The rows come from 4 hidden closed curves, with some noise, and rows from the same curve form a group. Each curve winds through 6 dimensions. The rows are also pushed far along 4 directions, which tell nothing about the answers.
Some rows, each with its group after it:
[  2   7  30  27   9   0  35  32  23  -8  32  -9   6 -15 -46   4  -5]  z_766
[ 15  -1 -12  39 -20 -13  23 -56  55 -33 -14  42  19  -4  21  25  19]  z_437
[ 21  -3  -9 -14 -20 -32 -12  22 -24  15 -11 -24  -9 -22 -10  19  28]  z_760
[ 14   4   0  13  10   8 -31 -25  -3 -20  11 -16  21  21   1 -16  12]  z_760
[ 35 -25 -47  24   9 -27 -26 -65   2 -36 -15 -24  29  27  46 -33  11]  z_760
[ 40 -10   7  51   5 -41  38 -20  44 -33   6   9  26   1 -10   0  18]  z_437
[-10  -6 -38   1  17 -16   1 -13  -1 -13 -18  -4  10  56  42 -32 -32]  z_766
[ 25 -18 -10  38   7 -24   3 -46   5 -44   8  19   6  29  26  20  19]  z_223
[  9 -16 -22   2  -1  12   9 -44  36  -3 -23  28   4 -14  36   3  11]  z_437
[ -5  12 -31 -33 -34  -3 -13 -31  34  23 -52  -5  19 -34  37 -23   1]  z_223
[ 40 -11  41  20  30 -32 -73  -2 -55 -58  51 -75   5  68  -1 -10  46]  z_766
[  7 -11 -43 -10   5 -29 -51 -17 -53  -9 -19 -39  15  44  47 -43   0]  z_760
[-29  -1 -10 -28  14   1   1   5 -18   4   3 -21  -3  13  33 -17 -29]  z_223
[-13   1  -9  17  15  36  53   3  43  14  10  14  11 -36 -34 -12 -40]  z_766
[-15 -22  43  19  30  47  29  60 -34   9  65   6 -50 -26 -74  31 -15]  z_760
[-15   8  10 -27  -9  31  16   0   4  34   0  18  -6 -66 -10  21   2]  z_766
[ 11  11 -20 -12 -16 -18   9 -44  50 -13 -22  -5  26 -18  43  18  21]  z_766
[-29  19   5 -49 -22  -2  15  -2  15  32 -29  18  -5 -30  28  11 -15]  z_760
[ 27 -12   9  14 -29 -27  -1   1   8   1 -16  10 -16 -18 -18  15  24]  z_760
[ 37   0 -15  -8 -48 -73 -39 -32  -7 -20 -33 -30   5   2  37  17  46]  z_766
[-18  16  -4 -28   6  10  25  -5  18  15  -1   3  14 -27  17  13  -7]  z_760
[ -1  24  -8 -30 -40 -20 -16   7 -15  34 -29  -9  13 -40  -4   1  12]  z_437
[ 16  -5 -32   5  -5 -29 -25 -35   6 -27 -27  -2  13  48  49  -5  17]  z_766
[ -4   2  -3 -55 -35   4 -24  10 -27  44 -26  -1 -25 -62  12  33  34]  z_437
[ 20 -24 -41  50  18   4  56 -13  43 -12  -4  33  14  -8  -7   2  -3]  z_437
[ 18  -2 -14  13 -47  -4  25 -16  59  11 -34  29  -1 -65 -11  28  32]  z_223
[ 32 -11  -1   5 -14 -21 -47 -46  -9 -28   1 -36   9  -2  20   0  34]  z_223
[-12  -4 -13 -23 -11  32  15 -22  32  25 -30  39  -9 -37  22  10   1]  z_437
[-11  -4  12 -14  11   1 -14  58 -60  18  24 -33 -13 -11 -20  -8  10]  z_223
[ 13 -12 -34  36   8 -23   0 -36   9 -34 -13   9  31  38  39 -29   7]  z_766
[  5   4 -11  18  10 -17  -8  -5  -3 -25   3  -4  15  43  15  -5   6]  z_760
[ -1 -12  17   8  20 -15  -6   9 -45 -18  32 -11  -8  18   7  11  12]  z_223
[-29  23 -28 -24  -5  50   5  15   2  46 -18  21  10 -33 -13  -7 -19]  z_760
[ 30 -26  -2  43  29   1  13 -43  47 -53  19   0   3  36  11   8   9]  z_437
[ 51  -4  -2 -30 -49 -62 -45  -1 -23   2 -19 -50 -17 -37   5  57  76]  z_437
[-21  18  25 -58  -7   0 -13  34 -21  36  -4 -26 -15 -20  -3   2  -8]  z_437
[ -8  23  14 -23 -39 -12 -34  -2 -26  15 -16   3   2 -19   4   8  18]  z_437
[ 17 -21   1  50 -10 -14  35   8  29 -21   7  24  -8 -15 -20  16  20]  z_223
[ 21 -11 -15  18  -4 -30  16 -26  37 -25 -14   0   3  20  18   7   0]  z_760
[-33  -6   8  -6  28  20 -24  54 -56  10  23 -36  -9  33 -13 -62 -38]  z_223
[-29  25 -31 -19  16  44  33  -5  41  21  -9  16  23 -11   6  -2 -33]  z_760
[ 18 -14  -8  30  19  -8 -40 -15 -12 -38   3 -19   4  75  11 -36  -1]  z_437
[-37  -3 -31  11   4  41  43  30  24  29 -18  34  -3 -15 -14 -31 -45]  z_223
[-15 -19  -5   9  64  27   2  28 -37 -15  45 -30 -12  58 -10 -23 -43]  z_766
[  2   7 -19 -11  -6   6   9  24   0  19  -8   5 -10 -12 -19  32   8]  z_223
[ 41 -11   2  34 -23 -15  34  -8  35 -14   6  29 -15 -44 -32  81  55]  z_223
[ 16   6  -2  18  11  -6 -22 -10  14 -28  10 -37  23  30  -1 -21   9]  z_766
[ 20  -5  28   4 -21 -13   7 -27  21   1 -10  22  -7 -28  -8  13  11]  z_766

New rows. What belongs after each?
[-32  24   6 -25  20  17   7  17  -4  10   9  -4  12  18  10 -10 -24]  z_760
[ -7  27 -16 -53 -19 -32 -49 -18 -20  18 -44 -30  29  20  56 -43  -3]  z_760
[ 45 -14  11  -9 -24 -38 -34 -56   1 -21 -10 -13  -9 -15  25  39  51]  z_766
[ 13   4 -13   0   1 -19  -8   6   4   1 -14 -18  14  19   0 -20  -2]  z_760
[-16   6   2 -14   5  12 -30 -31 -14  -9   1  -3   9  21  33 -21 -13]  z_760
[-26   2 -15  21  45  38   6   1  -6 -22  35 -14  13  49  -7 -26 -49]  z_437
[-13  15   2 -77 -41  10 -43  -7 -18  49 -35 -28 -21 -51  12   4  -4]  z_760
[ -8   4 -37 -16  24  -1  -8  22 -29  12  -5 -23  16  29  16 -25 -12]  z_223
[-31  18   6 -33   3  -5   5  20 -17  23 -10  -1   7   8  19 -27 -29]  z_437
[-44  14  23 -36   7  22  31  39  -7  35   6  19 -16 -19  -5   2 -36]  z_760
[ -8   0  -3 -19  -8 -22  -5  15 -29  11  -7  -6  -7  -1  17   6   5]  z_760
[  5   8 -13 -24 -21 -10 -11 -55  32   7 -40   9  24 -20  46 -19   7]  z_437
[ 17  16  -4  16 -24 -18  -3 -39  36 -27  -5  -3  20   2   2  20  13]  z_437
[-41  -6  -7 -17  46  61  19  34 -26  22  36 -13 -17  -2 -23 -12 -55]  z_760
[  7  11  10  -4  -4 -27 -30  10 -22 -17   5 -25   2  35   6   9  21]  z_760
[ 32 -10  -5  11 -30 -29 -31 -25  -3 -14 -21   5  -3  -2  14  16  49]  z_437
[  4  15  -9  -3  14   6   3  -2  15  -6   9 -19  20   9  -1   4   1]  z_760
[ 26  -5   3  22  -3 -25 -13  29 -29 -11  15 -17  -5  10 -27  19  34]  z_760
[ 25 -10 -17  16   5 -13  45 -33  66 -10 -11   7  16 -19   6   5  -5]  z_760
[ -9   0   0  -6  -2 -14   4  24 -31  17  -3   5   1 -10   3  -7   4]  z_437
[-20  39  24 -65 -14 -13 -58  26 -44  25 -10 -47   6  17  15 -18   0]  z_760
[-20   6 -19  -3  -9  20  19 -25  43  11 -35  40   3   7  19 -19 -37]  z_760
[ 12  28  34 -77 -48 -18 -68  35 -49  43 -10 -61 -21 -56 -19  36  51]  z_223
[  2  -3   0 -16 -24  -3  -4  40 -18  22   3 -26 -20 -50 -23  25  26]  z_223
[-30  -8  31  -8  30  14  19  65 -50   9  50 -19 -27  -3 -27   6 -16]  z_223
[ 10 -18 -26  -1 -11  -6 -27 -50   7 -16 -24  -8  -5  19  36 -15 -11]  z_760
[ 31 -22  20  22  -8 -35 -37  11 -35 -20   8 -25 -23  27 -19  -7  19]  z_760
[-23  25  13 -28 -14  15  28  24  24  29  -7  21  -9 -29 -15  32  -8]  z_760
[ 17 -24  -2  25  11  13  25 -32  37 -16   2  32  -3 -14  11  15  18]  z_437
[-11 -19  33  32  43  27  28  41 -26   4  45  12 -10   2 -44 -28 -26]  z_760
[-25  -7  23 -22  32  42 -17  49 -56  26  38 -34 -27   0 -41 -27 -39]  z_760
[ -6   6  27  21  -7   6   6  18 -14  -7  23  20 -10  -5 -29  25  13]  z_437
[-32  32   9 -76 -39 -17 -30  27 -30  46 -33 -26  -9 -20  22  -4 -10]  z_766
[ 24  11  -1  20 -28   2  33 -31  57   0  -4  21  17 -65 -28  41  25]  z_437
[  8 -15   5  -2 -16 -22  15 -19  19  -3 -15  12 -16 -13  14  10  -4]  z_760
[  5  18  31 -16   9  -6 -51  26 -60  -5  35 -46   7  12 -14   6  33]  z_760
[ 17 -15 -27  21  16  -6  43 -35  60 -11 -15   9  20   0  14 -22 -24]  z_760
[ 17 -27 -13  16  -4 -18 -23 -31 -18 -17  -9  -1  -6  14  22 -19   3]  z_760
[ -4 -18 -24   5   7  22  12 -36  25  -6  -6  11  -8  -5  15   0 -24]  z_760
[ -6   2   4 -13 -11 -18 -16  -4 -16  -9  -4  -3 -17  25  17  17  -3]  z_223
[ 57 -32  -3  72   0 -61  48 -66  86 -80   9   5  17  12  27  33  38]  z_223
[ 13  -5 -20  16  19 -35 -46 -44 -26 -50   3 -30  31  79  59 -32   9]  z_760
[ 50 -27  18  51  32 -27  18   2  24 -49  40 -31  -1  28 -29  14  23]  z_437
[ 12  -9   1  -7  -5 -13   3   7   1  12  -9 -12  -7 -14  -9 -11  -5]  z_760
[ 29  -1  20 -18 -27 -38 -56  24 -46  11 -14 -34 -12  -3 -12  -5  43]  z_437
[ 16 -30 -22  54  35  -7  35  -5  -2 -29  24  13  11  18  -1  -8  -1]  z_760
[ -1   4  30 -47 -33 -35 -29  20 -42  11   5 -38 -27 -35   9  41  36]  z_223
[ -2  18 -34 -18 -24  -4 -14 -18  33  17 -55  11  20  12  26 -30 -11]  z_223
[-35  19  31 -38 -14  20  -7  67 -24  43  -1  -9 -27 -19 -35  -8 -20]  z_223
[ 29 -16 -24  71  14 -17  33 -34  46 -48   9  17  36  15   8  -8  20]  z_766
[  4 -30  11  29  53   8  12  42 -50 -15  55 -23 -12  20 -27  -8   0]  z_437
[ -4   2  28  -9 -32 -14  12  24  -8   9   3  20 -37 -33 -18  60  23]  z_223
[  4   3 -20 -14   0  14   4  12  -2  20   0 -15   1 -31 -15  13   4]  z_760
[  5  13  34 -32 -32 -20 -50  -7 -47  10  -6  -3 -10 -16  10  19  36]  z_223
[ 19 -30 -11  30  26   3  24 -13   7 -20  18   9   0  -5   5   7  16]  z_437
[ 29  -4  25  -1   6 -15   2 -13   3 -21  32 -21  -6 -19 -10  52  35]  z_223
[  5 -13  35  28   5   6  55  -5  27   2  17  50 -10 -40 -28  20  -3]  z_766
[ 33  -6 -59  53   8 -47  13 -99  92 -69 -37 -10  71  65  71 -62 -20]  z_766
[ -1  26 -11 -60 -54 -23 -30  -5  22  33 -55 -24  -1 -34  24   6  14]  z_223
[-16 -10  -7  -1  42  11 -12  -2 -25  -3   7 -21  15  49  18 -75 -51]  z_760
[  0 -24 -15  28  43  28  27 -22  18 -27  33  -6   2  13   0  -3 -27]  z_760
